There are 10 hidden switches. A switch that is on adds its own fixed numbers to the row, and there is some noise. The rows also spread widely along 12 directions, which tell nothing about the answers.
In the rows, 128 means zero.
Known rows, each followed by its switches (1 for on, 0 for off):
[143  81 108 134 135  96 132 145 132 102 138 132 170 133 136 111 141 118
 117 113 114 108 103 109 131 146  96 141 118 148 166 102 113 104 120] : 1 0 1 0 0 0 1 0 0 1
[128 161 152 137  81 142 145 127 177 119 132 156 110 149 177 145 141 141
 176 134 122 108 156 145 151  99 155 151 144  97 113 102  91 114  90] : 1 0 0 0 0 1 0 0 1 1
[121 161 171 159 101 194 154 145 136 128 149 130 163 139 131 102 133  77
 107 123 123 148 156 189 143 141 182  98 112 116 137  84 105 123 110] : 0 1 0 0 0 1 1 0 1 0
[157 107 101 168  94 133 120 144 131 124 131 140 167 125 115 138 134  57
 136  69 131 122 116 141 115 134 153  97  72 147 180 100  74 151 143] : 1 1 0 1 1 0 1 1 1 1
[ 89 135 128 165 163 169 166 117 125  41 107 118 108 153 158  88 121 148
 135 110 101 164  86 178 110 153 114  81 121 123 193 125 116 125  89] : 0 0 0 0 0 0 0 0 1 1
[106 113 123 116 113 138 153 132 119 127 169 161 132 125 177 124 137 107
 115 105 130 105 123 146  98 129 138 133 119 150 179 121 131 125 105] : 0 0 0 1 0 1 0 1 1 1
[ 92 113  81 213 104 201 102 147  94 130 104 138 137 199  80 114 115 128
  76  84 136 164 156 181 102 125 112  55  63 159 108 130 162 146 127] : 0 0 1 0 1 1 0 1 0 1
[139 164 146 152 139 149 186 119 151  89  99 122 151 129 114  63 104 129
 162 135  95 135 117 136 153 176 154 109  97  94 143  92  93 106 140] : 0 0 0 0 0 0 1 0 0 1
[161  84 117 103  96 155 107 128 141 124 116 121 171 121  94 154 111  51
 113 102 127 177 148 142 162 128 159 117  83 137 155  81  62 147 119] : 1 1 0 1 1 0 1 0 1 1
[114 129  97 174 114 131 142 123 118 113 122 146 116 146 150 131 134 134
 150 125 140 130 114 110 110 117 111 123 110 138 144 139 137 121  95] : 0 0 0 0 1 1 1 1 1 1
[139 161 128 114 110 104 184  60 151  60 111 126  76  90 153 147 105 125
 217 158 125 152 109  81 135 100 132 161 112  96 140 142  76 151  76] : 0 0 0 1 0 0 1 1 1 1
[134  61 112  95 139 100 122 145 138  97 115 145 147 156 170 143 150 118
  94 142 121 148 115  98 159 106  79 176 156 155 190  96 111  97 100] : 0 1 1 0 1 0 0 1 1 1
[111 168 120 175 115 170 164 136 107 139 139 158 120 129 137  89 102 117
 165  83 123 110 122 152  97 157 168  80  66 125 136 129 137 139 144] : 0 0 0 0 0 1 1 0 1 1
[136  95 121 135  93  92 117 125 135  85 134 138 162 132 128 126 142 104
 100 110 127 101 132 116 127 106 107 161 102 144 151 116  78 148 117] : 0 0 1 0 1 1 0 1 0 1
[124 147 154 159  95 117 151 118 162  73  96 150 148 136 136 109 157  98
 124 131 113 122 159 173 146  75 133 168 133  94 124 135  80 165 113] : 0 0 1 0 0 1 1 1 0 0
[123 115 105 158 101 145 134 117 110 119 117 135 166 131  90  93 127 109
 105 134 130 166 144 144 124 118 127 111 102 117 120 133 160 143 107] : 1 0 0 0 0 1 0 1 1 1
[121 178 130 194 105 138 147 158  84 173 183 150 167  97 160 121 156  66
  95 107 147  91 140 147  79 116 158 130 140 140 139 129 187 137 136] : 1 0 0 0 1 1 0 0 0 1
[128 120 137 133  87 138 143 141 155 140 143 163 151 147 140 115 145 115
 129 115 125 108 154 169 139 109 154 136 115 119 123 110 106 123 112] : 1 0 0 0 0 1 1 1 1 0
[133 128  96 185 101 157 130 138 118 171  59 180 158 152  83  89 131  69
 136 131 128 170 159 135 139 107 137 110  93 108 114 144 168 159 164] : 0 1 1 1 0 1 0 1 1 0
[123 105 112 122  60 134 120 139 130 162 150 145 159 140 106 134 155 118
  66 175 142 141 203 149 149  53 123 183 152 110  52 129 170 128  70] : 0 0 0 0 0 1 1 1 0 1
[131 113 111 146  99 141 117 139 130 146 132 135 136 161 139 171 145 123
  96 114 141 130 163 130 134  99 121 127 120 153 134 105 128 127 112] : 1 0 0 1 0 1 0 1 0 1
[123 145 137 115 126 148 181 106 144 108 148 142 132 130 136  91 110 156
 123 153 109 130 146 143 136 128 151 151 120 109 109 100 141  97 107] : 1 0 0 0 1 0 0 1 0 1
[145 115 152  60 121 119 169 127 166 153 136 149 145 126 193 159 146 101
 140 176 134 129 145  98 174 122 137 195 175 128 161  88 105  79 102] : 0 0 0 1 0 1 1 1 0 0
[127 126 123 136  93 107 139 114 151 105  99 166 129 127 128 122 134 106
 161 119 125 111 143 138 129  85 127 166 106 109 118 157  89 168 123] : 0 0 1 0 0 1 1 1 0 0
[156  94 113 104 124  91 124 126 132 141 115 152 145 113 131 131 118 101
 171 126 126 135 111  65 146 130 116 150 109 137 151 122 116 129 135] : 1 1 1 0 0 0 0 0 1 0
[126 114  96 157 133 128 140 142  92 136 131 131 139 139 167 159 132  85
 145 118 157 146  90  73 104 146 105 112 118 175 199 116 138 106 111] : 0 0 1 0 1 1 1 1 1 1
[102 103 122  94 121 132 157 123 114 115 180 152 134 110 173 108 121 121
 116 123 132 116 108 136 104 136 133 148 116 145 160 128 138 113  82] : 0 0 0 0 1 1 1 0 1 1

New rows. What belongs after each?
[123 115 119 121 111 148 158 106 125 127 132 142 145 129 128 116 121 103
 118 149 136 162 135 125 136 126 138 135 107 133 135 115 135 124  99] : 0 0 0 1 1 1 1 1 1 0
[129 122 116 102 113 165 138 107 115 133 104 134 125 116 119 139  95  88
 147 120 135 174 137 118 134 142 149 110  90 131 154 121 112 146 118] : 0 0 0 1 0 1 0 0 1 1
[ 93 128 111 170 155 165 145 114  95  68  85 121 101 158 141 125 108 131
 125  92 121 177 103 149 105 132 106  70  88 151 191 145 119 155 113] : 0 0 0 0 0 1 0 1 1 1
[125 129 124 137 122 130 155 145 115 150 158 167 144 118 127  75 120 116
 126 121 116 107 132 138 122 135 148 129  96 124 116 124 154 124 133] : 0 1 0 0 0 0 1 0 1 0
[126 112 111 142 126 110 126 155 109 147 149 144 146 141 165 138 144 124
  94 115 136  97 129 103 124 118 107 152 125 162 148 111 141 111 122] : 0 0 0 0 1 1 1 0 0 1
[102 138 137  54 134 121 198 104 132 127 167 191  83 107 189  84  98 186
 157 146  98  89 132 119 124 120 148 184 101 114 111 132 146 106 104] : 0 0 0 0 0 1 1 0 1 1
[121 126 130  93 117 141 150 133 130 133 154 147 142 108 162 118 118 100
 131 128 130 119 125 146 117 135 150 155 143 123 150 118 131 115 113] : 0 0 0 0 1 0 0 0 0 1
[127 104  68 161  88 172 124 157 111 192 133 156 141 158 120 150 128  89
 141 125 161 151 137 112 117 134 129 101 113 151 127 112 171 100 113] : 0 0 1 1 1 0 1 1 1 1
[146  93 115  94  96 131 155 162 152 162 135 164 177 133 130  97 124  88
 163 134 124 116 125 120 151 167 151 138 119 122 152  82 112  82 135] : 0 0 1 0 0 0 1 1 1 1
[ 95 126  86 184  96 141 124 136 110 125 139 165 107 142 166 140 140 119
 148 108 151 121 117 136  80  94 109 128 122 141 129 164 160 140  80] : 0 0 1 0 1 1 1 0 1 1
[147  85  95 134 103 120 121 148 142 158 113 162 154 161 141 148 151 116
 118 135 130 138 149 101 158 105 111 147 121 142 142 105 135 107 111] : 1 1 0 1 0 1 1 1 1 1
[128 100  95 102  98  98 127 107 127 138 131 161  98 130 153 163 127 140
 153 140 140 121 135  73 128  91 104 168 114 142 128 142 133 134  94] : 0 0 0 1 0 1 0 1 1 1
[142  86  84 154 159 115 111 174  90 157 125 120 136 176 128 149 119 152
  98  89 126 108 112  69 139 164  82  92  83 199 169  90 133  91 154] : 0 0 0 0 0 0 1 0 0 1
[130 105 123 182 128 113 136 145 150  99  99 138 152 181 160 112 157 128
 153 118 126 113  93 105 137 158  94 109 126 145 193  98  97  90 122] : 0 0 1 0 0 1 0 1 1 0
[143 134 128 179 132 150 153 146 133 110 127 117 165 149 146 109 126  85
 145 112 125 129  93 108 133 191 138  84 106 142 201  61  91  89 140] : 0 0 1 1 1 0 0 0 1 1
[142 107 109 111 169 147 122 103 107  94  63 109  85 135 121 197  82 101
 167 100 125 219 111  82 155 119 108  94  73 167 183 125  77 159 127] : 1 1 1 0 0 0 1 0 1 0
[157 139  98 175  93  81 126 131 138 121  52 167 136 127 121 130 143  88
 178 104 127 109 136  97 145  82 127 155  93 110 137 152  77 181 164] : 0 0 0 0 1 1 1 1 1 1
[112  95 125 100 116 140 139 123 122 118 155 142 139 133 144 113 127 129
  85 128 119 131 144 136 133 125 124 142 108 144 144 106 130 121  93] : 0 0 0 1 0 1 0 0 1 1
[163 117 107 120 117  87 152 139 138 149 105 156 166 108 144 119 134  68
 175 128 129 107 109  64 138 153 129 162 129 129 183 112 109 114 164] : 0 0 1 1 0 0 0 1 0 1
[105  81 129 132 113 155 126 149 103 118 199 138 171 158 129 107 142 130
  10  92 124 114 154 188 113 119 130 108  90 174 144  84 141 116 106] : 1 0 0 0 1 1 0 1 1 1
[119 115 105 176  95 163 113 124 156  95  85 124 118 183 121 144 132 154
 148 121 124 167 142 152 150 107 112  98 109 120 117 120 102 129  74] : 1 0 0 0 0 1 1 0 1 1
[119  96  91 120  86 150 133 119 153 165 120 177 140 154 125 106 126 135
 134 161 133 147 157 134 139 110 130 163 116 111  76 139 165 108  92] : 0 1 0 1 1 1 1 1 0 0
[121 125 151 106 139 118 170 104 136  94 143 142 108 137 174 135 131 155
 121 136 117 131 137 122 145  97 119 158 120 141 146 113 113 116  92] : 1 0 0 0 0 1 1 1 1 0
[104 110 112 162  96 147 143 117 104 106 185 122 174 137 105  96 134 120
  62 153 142 140 138 134 104 126 112 132 106 141 103 112 172 108  69] : 0 0 1 0 1 1 1 1 0 1
[131 140 123 123 141 129 147 127 109 138 111 142 105 120 163 170 132 100
 145 126 141 161 136 117 128  91 126 135 150 142 167 139 140 141 122] : 1 0 0 0 0 0 0 1 1 0
[123  96 151  50 133 166 159 123 143 122 128 133 134 146 121 117  97 130
 100 139 111 171 158 156 175 137 152 131 113 132 141  79 100 106 116] : 0 0 0 0 0 0 0 1 1 0
[131 125 113 196  81 108 101 139 136 127 158 133 130 154 129 143 165 138
  92 119 139  83 153 130 120  80 105 144 122 139  94 123 127 138  98] : 0 0 0 1 1 0 0 0 0 0
[127  90 152  87 139 136 157 139 108 107 148 147 173 116 119 107 146  77
  28 133 106 170 172 180 154  73 134 166 129 137 144 105 135 147 119] : 1 1 1 0 0 0 1 1 1 0
[116  83 110 100 111 115 128 118  89 143 160 140 154 118 128 122 134 109
  68 154 149 147 143 106 122 100 105 162 127 157 129 133 174 127  93] : 0 0 0 0 1 1 0 1 1 0
[134  85 104  99 128  95 129 133 114 119 133 143 144 115 120 113 128 131
  89 122 113 115 139 122 135  98 104 167 107 137 125 134 129 147 121] : 0 0 0 0 0 0 1 0 0 1
[106  58 105 116 113 153 109 130 140 102 162 120 153 176 134 127 134 170
  59 130 124 144 139 157 138 126  96 135 116 156 120  94 132  85  53] : 1 0 0 0 1 1 1 0 0 1
[127 145 158 120  80 158 148 137 151 138 169 138 147 124 112 108 131 116
  95 140 122 115 187 184 152  97 168 152 124 102  69 101 115 131  99] : 0 0 0 0 0 0 1 0 0 0
[149 116 108 134  95 145 119 120 136 142 100 149 121 144 125 179 121  96
 131 123 132 165 166 109 157  84 141 136  89 137 123 109 100 149 119] : 1 1 0 1 1 1 1 1 1 1
[112 142 149  99 117 120 174 122 131 116 179 153 143  97 185  97 133 108
 133 143 125  97 121 124 109 138 138 178 146 121 149 115 142 103  99] : 0 0 1 0 0 1 0 0 0 1
[108 150 132 150 145 160 145 122 127 110  94 136 104 142 152 129 125 122
 130 126 124 159 139 167 129 106 129 129 140 121 144 142 134 139 116] : 0 0 0 0 1 0 0 0 0 0
[117 124 132 145 117 146 134 106  98 105 162 100 119 142 129 154 110 133
 103 129 149 156 128 106 119 134 118  95  95 167 143 108 125 123  81] : 0 0 0 0 0 1 0 1 1 0
[117 137 131 116 128 161 156 119 129 116 124 141 130 130 148 127 112 122
 119 118 118 144 146 156 134 123 150 136 106 129 136 113 117 128 117] : 1 0 0 0 1 1 1 0 0 1
[144 123 149 108 135  89 157 101 122 101 152 137 148  98 131  97 121 119
  90 134 107 109 139  92 144 119 129 173  80 136 131 115 105 146 129] : 0 1 0 1 0 1 1 0 0 0
[124  96  99  93 120 137 150 121 154 119 103 154 111 153 155 134 115 150
 169 148 124 157 122 121 152 124 120 148 130 124 142 117 114  96  89] : 0 0 0 0 1 0 1 1 1 1
[124  94  58 136 143 148 133 129  67 187 135 131 137 120 115 135  99 108
 153 123 169 170  95  83  85 169 106  87 114 172 155 158 221 107 121] : 1 0 0 0 0 0 0 1 0 0
[141 124 131 186 106 151 136 159 145 144 128 129 162 198 116 110 133 143
 122 107 124 103 135 120 159 169 136  74  75 153 138  55  92  81 139] : 0 0 0 0 0 1 1 1 1 0
[110 143 133 170  94 136 159 124 158  94 154 155 118 164 170 115 159 169
 136 131 116 100 143 162 127  97 129 137 127 113 114 109 121 104  71] : 1 0 0 0 0 1 1 1 1 1
[112 124 118 100 119 131 135 118 125 143 110 178 115 113 156 127 113  98
 154 113 134 121 135 132 116 110 136 164 112 129 133 159 128 154 139] : 0 0 1 0 1 1 0 0 0 0
[110 100  64 147 125 109 128 132  53 154 144 145 144 105 119 122 130 103
  95 123 155 139 119  99  79 105  91 136 113 161 136 181 216 152 109] : 0 0 0 0 0 1 1 1 0 1
[122 116 121 141 105 138 161 119 145 103 124 150 153 146 122  93 133 116
 121 134 112 126 140 143 134 128 127 139  99 115 130 112 119 122 112] : 0 0 1 1 0 1 1 1 0 1
[115 130 126 109 134 124 178 112 107 136 187 157 127  97 169 101 120 107
 126 124 135 103 107 118  92 146 146 138 111 147 164 125 157 114 121] : 0 0 0 1 1 0 0 1 1 0
[113 167 112 169 141 162 183 133  96 142 113 157 111 130 161 120 118  95
 154 103 128 143 118 132 102 138 148  92  98 139 178 134 153 137 145] : 0 0 0 1 0 1 1 1 1 1
[135  89 118  66 158 110 137 108 113 118  85 121 102 141 166 202 109 114
 140 146 143 181 126  52 166 108  85 163 130 176 184 123  99 121 114] : 0 0 1 0 0 1 1 1 0 0
[117  70  96 125 140 142 123 126  66 116 151 123 145 131 102 145 115  99
  37  71 130 159 135 136 107 115 109  92  47 195 174 123 134 166 122] : 1 0 0 1 0 1 1 1 1 1
[112 124 145 104 106 174 152 113 127 103 167 131 162 108 119  98 111 102
  91 132 114 163 153 184 126 126 160 138 107 112 118 114 134 133  81] : 1 1 0 0 0 1 1 0 0 1
[100  97 115 137 150 164 145 125 135  83  77 148 149 159 148  85 132 119
  95 112 101 170 119 175 138 136 113 114 117 128 187 121 119 131 119] : 0 0 0 1 1 1 0 0 1 1
[140 130 115  59  99 120 133 107  55 190 158 152 136  30 138 182 106   4
 111 122 170 158 152  85  98  82 162 177 121 153 151 161 155 197 133] : 0 0 0 1 1 1 0 0 1 1
[145 172 141 183  99 125 160 133 156  90 121 131 125 137 171 159 154  94
 178 128 131 129 126 123 134  99 139 136 143 113 158  96  77 118 101] : 1 0 1 0 1 0 1 1 1 1
[142 108 147  72 105 112 153 138 161 131 126 167 167 136 134  85 128 130
 108 131  97  93 163 142 169 125 149 181 108 113 126  88  93 116 152] : 0 0 0 0 0 1 0 1 0 1
[109 146 133 153  81 154 134 124 116 122 178 121 134 118 167 157 139  86
 150 144 164 142 120 115 100 131 132 124 154 135 149 116 139 108  54] : 0 0 1 0 0 1 0 0 1 1
[118 131 135  77 122 137 156 121  89 166 161 167 127  94 141 118  94  86
 128 113 137 123 137 109 112 131 154 141  88 153 137 128 144 148 147] : 0 0 1 0 0 1 0 0 1 0
[149 122 125 100 127 120 134 124 142 152  91 149 113 148 156 178 115 115
 171 124 139 137 143  71 159 117 120 150 115 152 150 111 100 119 148] : 1 0 1 0 0 1 0 1 0 0
[130 155 136  96 125 150 162 104 110 152 117 176 112  84 152 158 111  56
 126 106 129 152 171 153 118  66 178 168 101 130 138 155 122 192 152] : 1 1 0 1 1 1 1 1 0 0
[126 122 118 116 145 132 169 122 114 141 151 153 104 137 152 122 106 142
 119 114 123 116 123 109 126 131 135 124  76 162 147 106 128 111 135] : 0 0 0 1 1 0 1 1 1 0
[145 103 126 103 146 111 139 142 107 130 116 114 156 118 179 155 126  75
 146 120 141 145  89  65 141 172 114 127 141 167 233  96 103  99 130] : 0 0 0 0 0 1 0 0 1 1
[149  78 108  85  86 168 130 158 151 171 126 140 188 143 100 124 125  71
 117 128 134 151 156 157 159 158 158 123 122 126 142  80 108  99 122] : 0 0 0 1 0 0 1 1 0 1
[150 128 128 152 125 115 136 139 153 116  84 133 119 187 122 133 134 172
 109 153 109 133 166  86 196  96 105 147 114 125 107  70 100 101 133] : 0 0 0 0 1 0 0 1 1 1
[115 122  97 125 120 109 132 109  79 123 146 138  83 112 142 165 126 138
 112 140 143 149 143  94 107  62  94 153 127 149 116 165 174 155  85] : 0 0 0 0 0 0 0 1 1 1
[122 154 131 188 125 165 140 154  87 166 159 144 160 125 146 118 139  60
  80  99 139 122 140 151  99 135 158 107 100 157 156 115 158 140 147] : 0 1 0 1 1 1 1 0 0 0
[133 187 170 143  86 163 151 155 150 174 142 147 142 129 173 155 143  65
 164 139 147 114 162 135 141 126 175 142 166 115 134  92 114 107 126] : 0 0 1 0 0 1 0 0 0 0
[108 125  84 165 103 184 145 152  92 213 130 182 140 152 124 117 120  83
 127 119 156 148 146 133 101 135 146  91  91 154 120 133 203 118 143] : 0 0 1 1 1 1 1 1 1 0
[129 109 111 146 169 131 152 133 109 123  69 140 125 162 147 127 127 130
 132 114 117 166 117 113 147 128 102 106 107 159 186 124 132 121 145] : 1 0 0 0 0 1 1 1 1 0
[124  74  63 179  90 151  99 173 145 141 116 139 139 192 128 142 138 133
 175  83 146 118  94 136 115 168 107  64 101 157 167 114 110  94 101] : 0 0 0 0 0 0 1 1 1 1
[127 101 120 138 111 114 155 134 139 108 147 148 137 154 139 111 159 144
  88 157 112 124 154 121 150  89 104 161 128 127 117  96 138 100  87] : 0 0 1 1 0 0 1 1 1 1
[117 103 116 118 125 142 142 117 144  98 146 148 131 141 128  82 118 160
 104 133  99 125 136 151 135 133 124 142  98 115 115 113 136 115  98] : 0 1 0 1 0 0 0 0 0 1
[137  92 107 107 119 145 127 111 148 118  88 137 136 149 132 161 109 100
 163 122 141 171 127 115 144 124 123 135 105 146 156 122  89 128 114] : 1 0 1 0 1 1 1 1 0 0
[125 114 101 108  97 157 137 124 115 161 116 153 133 129 117 150 117  85
 119 139 143 162 165 120 135 100 132 145 109 135 117 130 146 139 112] : 0 0 1 1 0 1 1 1 0 1
[143 110 114 140 108 132 148 135  93 130 164 128 185 103 104 106 124  59
  95 143 137 156 124 104 122 134 137 131 107 142 147  97 147 118 112] : 0 1 1 0 1 0 1 1 1 1
[108 126 124 135 136 153 125 132 119 139 135 158 111 149 158 123 108 136
 119  98 124 114 133 144 116 134 135 124  92 152 137 129 130 131 133] : 0 1 0 0 1 1 0 0 0 0
[123 103 110 140 133 108 146 149 119 154 117 176 143 154 144 101 153 138
  79 123 114  96 156 133 139  92 106 158 110 146 130 129 154 130 149] : 0 0 0 1 0 1 1 1 0 0
[106  81  97  42 143 126 148 125 102 144 114 183 104 112 142 118 108 127
 112 128 114 154 147 138 128  84 120 173 120 132 135 163 166 150 124] : 0 0 0 0 0 0 0 1 1 1
